All rows are made from the same 15 directions, up to rounding. Whole rows:
(in the rows, 128 means zero)
[[131 109 130  98 101  64  90  92 162 113  77 144 133 155 127 134 162  92
  109  80]
 [138 177 166 166 116 133 148 128 116 105 167 155 155  80 148  64 177 102
  117 120]
 [108 189 112 106 125 118 132 112 134 144 104 146 146 107 224 130 133 113
  127 139]
 [145 165 164 136 148 169 181 186 126  87 154 125 122  83 149 165 111 119
  128 128]
 [147 127 138 130 154 112 105 143 146 115 117 120 148  95  93 149 152  74
   92  79]
 [119 125 113  50  69 102 161 130 135 144 164 122 117 161 179 184 133 114
  141 114]
 [116  71 118 120 168 151  49 131 108 173 168 111 190 159 130 115 130 108
  108 120]
 [172 113 164 138 190 136  92 142 111 137  61 145 156 168  91 136 119 141
   80 127]
 [116 158 161 111 126 139 113 121 152 138 138 148 136 167 206 128 135 101
  129 105]
 [130 127 132  78 143 125  94 109  94 135 106 126 188  96 166 158 148 119
  119 141]
 [164  99 106 113 163 114 128 161 144 149 134 117 149 154 108 185 113 101
   89  80]
 [118 168 108  96 203 130 129 133 120 145 119 164 110 180 108 115 127 133
   88 196]
 [124 159 109  77 115  97 115 112 136 143  87 161 123 141 182 175 162 103
  100 104]
 [118 147 147 131 130 129 120 122 155 149  76  64 109  99 111 157  85  98
  133 108]
 [ 67 141  98 131 116 118  95  92  94 114 154 118 109 119 161 112 126  94
   90 155]
 [106 158 104 152  99 124 173 160 131 131  93 125  64 145 161 128  76 132
  104 141]
 [ 91 123  78 109 151 129 113  39 101 139 146 141 101 141 137 141 135 138
  126 149]]

The start of a row, then its end:
[102 127  96 136 138 115 136 110 100  74 198 175 139 113 132  62 171 126] : [117 174]
[122 157 146  86 124  90 165 136 189  96 140 126  95 161 135 147 122  72] : [120 104]
[114 165 119  91 200 147 101 110 157 127 106 159 127 112 158 171 155  95] : [122 113]
[118  67  75 137 134 145 107 117 111 165 150 111 157 106 102 107 126 160] : [162 138]
[107 165  99 179 119 132 138 121 171 162 110  86  88  89 132 129  93 106] : [142  93]
[ 98 108  71  91 139 144 131 212 108 116 102 147  75  89  80 166 149 119] : [ 92 153]
[127 100 114  89 132 150 136 142  67 205 103  90 179 111 148 126  98 131] : [107 155]
[108 171 150 146 150 110 107  99 118 114  81 120 147 149 188  91  83 111] : [ 90 166]
[143  99 143 106 150 147 113 157 176 158 151 123 210  99 152  99 152 104] : [181  89]
[147 122 131 147  96  92 143 123 116 128  74 129 136 110 108  93 134 127] : [105 118]
[131 110 119 126 169 117 103 126 131 137 175 108 130 196  89 141  99 118] : [ 98 139]
[ 92 135 151 127 114 155 118  75 126 106 113 116 110 125 152 106 102 189] : [210 192]
[128 154 163 110 167 141 153  96 124  83 132 159 107 180 143 126 107 165] : [144 187]
[148 111  74 145 166 114 135 194 157 137 102 137 130 127 104 146 110 117] : [ 95 105]
[150 122 117 143 160 124 126  79 159 130 139 194 140 163 152 107 169 130] : [134  78]
[143 124  83 164 164  95 123 139 150 134  75 148 186 108 143  63 117 136] : [122 138]
[ 76 152 146 123 158 138  55 111 165  88  74 135 100 126 139 120 129 123] : [153 161]
[125 135 108 140 183 136  75 104 138 101 167 140 162 140 159 158 122 153] : [152 150]
[151 138  90 111  70  73 147 151 116 114 132 160 119 154 169 185 147 132] : [ 89 106]
[100 104 142  58 147 132 117 127 126 131 171 129 140 186 151 125 128  90] : [112 144]
[142 148 101 165 119 120 165  98 146 185 134 145 123 148 136  74 129 145] : [140 111]
[155 156 114 129 132 100 154 130 121 162 153 161 175 143 162  85 156 106] : [ 89 115]
[158  94 181 111 138 109 135  84 155 121 119  88 196 134 122 101 101 123] : [173 114]
[ 94 162 153  41 156 128 127 129 142 108 100 138 142 122 192 143 135  78] : [121 153]
[134 178  83 124  78 110 110 188 136 163 151  94 132  55  97 182 161 146] : [159 145]
[127 126 161 127  75  91 136  82 122  92 114 142  97 184 112  91 129 168] : [147 166]
[ 82 118 149 126 107 127 101 149 198 109  95 125  54 159  86  95 131 104] : [156 117]
[154 114 155 115 124 123 118 105 151 121 214 103 175 134 127 157 143 117] : [169  94]
[147 157 142 120  95 104 142 103 113 124 145 122 146  61  95 125 187 107] : [129 112]
[170 113 156 152 107 123 124  83 110 108 118 138 143 142 143 166 129 169] : [142  99]
[121 119 119 117 150 123 165  90 140 100 176 107 108 102  60 118 130 117] : [154 140]
[161 138 153 159 171 133 125 190 159 136 121 167 161 161 116  66 142 119] : [105 119]
[143 102  75 140 152  71 129 102 105 136  71 118 170 131 112  97  92 134] : [ 83 152]
[141 115 106 150  78 117 158 104  86 161 159 112 117 119 128 145 131 118] : [93 85]
[143 100 167 127 148 142  95 169 166 104 146 117 173 160 160 146 104 123] : [153 107]
[174  84 177 130  90 143 142 162 132 129 102 109 109 104  48 169 152 128] : [137  62]
[107 153 118 149 140 160 118 136 120 105 126 185 125  89 162  89 171 151] : [148 154]
[151  90 186 162 134 144 118 125 161  90 104 103 156  93 118 123 115 109] : [158  67]
[116 136 120 108 134 142 200 111 107 151 123 149 117  97 128  66 145 109] : [117 138]
[106 158 136 157 107 154 159  96 118 152  83 135  71 108 116  80 125 156] : [149 150]
[128  94 100 142  80  70 158 179 120  83 143 135 133 131 109  76 129 106] : [ 85 134]
[106 121  72  76 112 123 147 103  77 160 102  96 134  78 163 185 106 131] : [119 150]
[126 104 176 152 137 134  92  94 130 119 132 128 116 184 105 102 126 110] : [106 103]
[118 110 143 147 113 121 137 101 129  73 122 152 144 115 178  86 131 124] : [140 118]
[109 134 142 113 103 145  98 135 109 144  74 169 136 137 176  87 155 165] : [147 165]
[148 173 100 172 174  87  99 149 151  86 124 116 158 103  90 129 109 150] : [127 180]
[128 166 134 124 180 107  88 118 153 158 163  97 125 201  94 145 102  93] : [ 86 140]
[109 125 141 153  70 127  90  67  67  97 205  90 162  81 165 141 140 133] : [143 136]
[150 119 102 162 118 115 131  94  93 138 191 131 148 148  99 107 133 184] : [142 162]
[114 170  98 150  76 103 124 165  81 125 159 115  73 158  95 145 112 169] : [ 93 205]
[143  95 153 155  74 138 167  97 103 125 117  96 132  76 103 101 120 160] : [174 118]
[121 160 124 167  85 108 110 154  70  94 132  87 120  73 125 165 113 111] : [ 67 144]
[108 128 126 176 122 166 127 129 123 124 199  66 157  70 169 131  82 123] : [168 124]
[ 97 135 141 162  93 147 140 193 122  60 170 146 119  73 159  82 150 105] : [127 136]
[112  59 133  63  98 139  93 129 123 168 141 118 106 180  87 156 154 121] : [136 107]
[149 103 118  87 108 106 171 158 111 144 170 136 108 203 107 154 122 122] : [ 85 125]
[134 144 138  85 148 132 112 179 164  97 171 125 152  87 111 173 167 104] : [158 126]
[159  91 140 175 146 148 193  84 157 124 101 137  93 157  93  97  85 180] : [178 105]
[127 145 132 107  80  78 128 140 120  64 170 144 134 140 139 133 154 133] : [125 163]
[142 110 103 138  68  79 178 160 148  55 118 134 105  97 128 152 123 136] : [139 109]
[ 96 143 143  69 129  98  93  94 145  84 111 134 155 144 204 141 127 106] : [140 154]
[107 180  84 134  81  97 134  88 116 143 169 135  94 143 169 147 137 137] : [122 142]
[137 141 128 118 179 163 125 116 130 178 164 140 191 106 150  91 154 126] : [154 132]
[ 78 154 128 121 107 122 115 145 133 122 113  99 128  78 154  92 124  81] : [120 147]
[156 117 139 160  80  97 129 152  69  88  83 122 171 119 194 148  89 149] : [ 80 134]
[159 115  80 107 150  49 120  59 152 121 100 141 147 176 115 161 123 137] : [114 115]
[137 108 139  95  93  94 157  87 109  80 100 181 106 181 149 125 143 164] : [127 147]
[146 124  85 156 150 121 155 145 102 136 154 120 142  92  63 102 127 153] : [120 164]
[148 132  99 145  85  66 126 111 139 117  91 100 151 124 148 150  92 158] : [144 134]
[ 87 125 107 118 138 187 100 150  97 190  86 123  63 134 119 160 118 133] : [102 136]
[125 185 140 131 127 111 143 111 159 104 167 126 118 133 117 108 132 149] : [173 175]
[111 125 111  93 186 123  85 105 213 102 122 122 140 110 120 163 135 117] : [198 117]
[129  69 148 126 125 110 112  98 135  84  26 140 120 113  98 109 132 126] : [127 102]
[151  95 132 173 132 109 111 133 164  56 137 159 152 133 122 104 138 158] : [165 114]
[173  89 116 102 130 120 159 188 165 117 149 148 174 113 109 135 154 149] : [175 109]
[137 174  94 161 115 105 177 106 133  94 137 151  92 136 179 162 101 155] : [125 130]
[135 104  88 130 156 140 195 147 133 149 142 155 151 131 194 104 105 100] : [102  87]
[142 145 177 141  99 107  59  94 146 115 134 139 159 162 117  98 166 174] : [182 155]
[107 136 106 112 172 141  86  99 151 187  93 105 164 102 134 109 123 126] : [162 142]
[131 224 197 136 116 139 134 152 170 133 174 107 112 112  98 107 156 110] : [163 148]
[142  91 135 144 150 147 138  99  81 141  57 169 109 101  83 100 169 106] : [62 80]
[100  65  98  99 114 169  69 154 101 165 173  91 121  94  66 173 158 132] : [152 124]
[166 142  74 175 151 132 139 172 152 164 118 151 191  79 165 111 133 162] : [156 113]
[145 118 174  96 162 143 112 180 136 148 145 157 173 183 123  81 155 107] : [107 135]
[102 166 124  74 120 122 131 173  98 137 147 109 150 121 156 125 119 120] : [113 206]
